All groups share one centre, and each spreads out both ways along 5 directions, with some noise.
In the rows, 128 means zero.
Known rows, each followed by its group:
110, 170, 144, 120, 176, 91, 79, 162, 140 => z_884
152, 137, 113, 123, 153, 133, 85, 135, 118 => z_311
107, 187, 138, 167, 161, 143, 130, 85, 69 => z_311
114, 149, 170, 159, 153, 127, 134, 150, 123 => z_884
120, 169, 140, 135, 175, 138, 89, 104, 85 => z_503
126, 175, 130, 132, 171, 136, 123, 78, 74 => z_503
155, 174, 115, 161, 118, 139, 75, 178, 96 => z_503
132, 135, 170, 178, 140, 143, 182, 144, 111 => z_884
156, 124, 128, 177, 157, 155, 140, 123, 101 => z_311
165, 138, 134, 143, 137, 149, 130, 145, 104 => z_311
91, 171, 142, 90, 120, 123, 92, 102, 106 => z_520
88, 143, 187, 174, 133, 153, 154, 122, 108 => z_311
145, 166, 95, 151, 124, 127, 206, 67, 72 => z_311
136, 185, 137, 139, 180, 104, 103, 153, 108 => z_884
167, 117, 92, 121, 98, 122, 140, 144, 131 => z_503
91, 164, 141, 118, 153, 87, 117, 139, 142 => z_884
144, 137, 57, 144, 148, 92, 179, 79, 120 => z_520
162, 156, 173, 130, 110, 181, 133, 140, 67 => z_520
116, 125, 188, 96, 96, 163, 93, 156, 123 => z_520
130, 127, 141, 122, 177, 139, 101, 106, 117 => z_503
132, 116, 88, 73, 121, 86, 104, 132, 167 => z_884
131, 113, 112, 107, 132, 116, 104, 130, 147 => z_520
149, 90, 119, 151, 62, 130, 175, 173, 158 => z_503
171, 120, 117, 124, 150, 137, 77, 156, 126 => z_311
127, 126, 108, 100, 142, 117, 147, 85, 125 => z_503
161, 145, 149, 109, 132, 160, 77, 151, 97 => z_520
104, 115, 99, 92, 98, 114, 136, 85, 140 => z_884
97, 114, 108, 111, 114, 99, 146, 105, 158 => z_520

New rows. What belongs after each?
128, 116, 120, 103, 160, 125, 150, 77, 123 => z_503
178, 145, 118, 160, 134, 125, 205, 133, 99 => z_884
124, 131, 165, 104, 124, 138, 75, 173, 139 => z_311
137, 157, 128, 125, 109, 131, 171, 108, 93 => z_311
156, 99, 111, 108, 96, 126, 170, 141, 145 => z_311
133, 142, 138, 107, 120, 139, 108, 130, 111 => z_520
140, 129, 97, 182, 150, 116, 201, 92, 118 => z_520
98, 166, 186, 174, 148, 159, 126, 125, 87 => z_311
119, 178, 180, 127, 137, 149, 91, 153, 89 => z_311
115, 110, 109, 163, 157, 110, 148, 117, 151 => z_520
156, 162, 112, 122, 161, 97, 119, 153, 124 => z_884
174, 111, 104, 133, 115, 134, 119, 161, 135 => z_503
120, 91, 105, 107, 130, 106, 104, 137, 175 => z_520
88, 172, 171, 175, 162, 151, 111, 107, 88 => z_311
207, 124, 144, 125, 128, 160, 110, 189, 108 => z_311
123, 125, 94, 119, 119, 104, 164, 97, 135 => z_520
125, 126, 137, 141, 116, 133, 126, 145, 133 => z_503
150, 116, 180, 100, 92, 175, 110, 167, 116 => z_520
163, 64, 96, 113, 86, 161, 138, 109, 136 => z_884
85, 177, 152, 160, 116, 131, 122, 122, 98 => z_503
176, 189, 135, 111, 114, 164, 131, 113, 44 => z_520
163, 141, 122, 149, 114, 147, 196, 108, 84 => z_520
139, 140, 179, 167, 143, 172, 128, 144, 89 => z_520
178, 120, 116, 169, 159, 155, 135, 130, 101 => z_311
120, 151, 112, 148, 165, 118, 110, 108, 113 => z_520
151, 80, 102, 111, 146, 125, 69, 154, 174 => z_311
185, 180, 137, 121, 130, 168, 109, 128, 49 => z_520
128, 174, 132, 138, 153, 113, 136, 127, 105 => z_884
160, 149, 89, 147, 74, 122, 158, 148, 111 => z_503
135, 140, 97, 103, 119, 99, 159, 112, 127 => z_884
164, 139, 91, 141, 75, 122, 110, 185, 130 => z_503
82, 91, 124, 136, 133, 102, 133, 120, 181 => z_520
207, 102, 52, 112, 125, 121, 149, 122, 129 => z_311
160, 122, 69, 143, 155, 107, 145, 108, 132 => z_520
130, 126, 137, 152, 122, 170, 127, 99, 91 => z_884
99, 112, 106, 85, 113, 119, 83, 101, 149 => z_884
165, 163, 112, 164, 115, 141, 159, 129, 80 => z_503
155, 147, 153, 86, 113, 161, 68, 151, 98 => z_520
119, 152, 121, 145, 155, 131, 113, 101, 104 => z_311
156, 105, 125, 97, 100, 140, 129, 144, 137 => z_520
161, 84, 75, 126, 152, 103, 111, 141, 169 => z_520
174, 136, 82, 140, 139, 124, 160, 108, 104 => z_520
155, 122, 111, 184, 168, 148, 147, 103, 106 => z_311
159, 78, 119, 107, 147, 134, 150, 118, 148 => z_503
84, 153, 127, 122, 104, 111, 151, 96, 124 => z_503
140, 94, 94, 119, 110, 117, 166, 109, 147 => z_311
177, 176, 123, 184, 116, 156, 123, 166, 70 => z_503
133, 190, 106, 87, 110, 110, 136, 98, 85 => z_311
113, 151, 114, 163, 156, 117, 152, 97, 111 => z_520
81, 120, 131, 159, 155, 109, 126, 112, 153 => z_520
143, 106, 95, 126, 140, 115, 125, 127, 148 => z_520
98, 128, 154, 149, 113, 154, 157, 94, 110 => z_884
101, 91, 132, 158, 142, 117, 145, 129, 167 => z_520
119, 91, 151, 105, 88, 138, 140, 146, 160 => z_520
123, 147, 98, 149, 149, 122, 150, 76, 102 => z_311
129, 122, 127, 146, 110, 177, 126, 76, 86 => z_884
102, 121, 116, 131, 120, 116, 165, 90, 136 => z_311
148, 115, 116, 125, 128, 139, 122, 125, 126 => z_884
144, 158, 150, 123, 135, 141, 101, 145, 100 => z_311
138, 128, 105, 85, 113, 110, 111, 131, 138 => z_311
175, 117, 136, 183, 109, 160, 177, 155, 105 => z_503
125, 76, 111, 128, 145, 110, 105, 149, 184 => z_520
161, 150, 56, 125, 144, 100, 163, 84, 103 => z_520
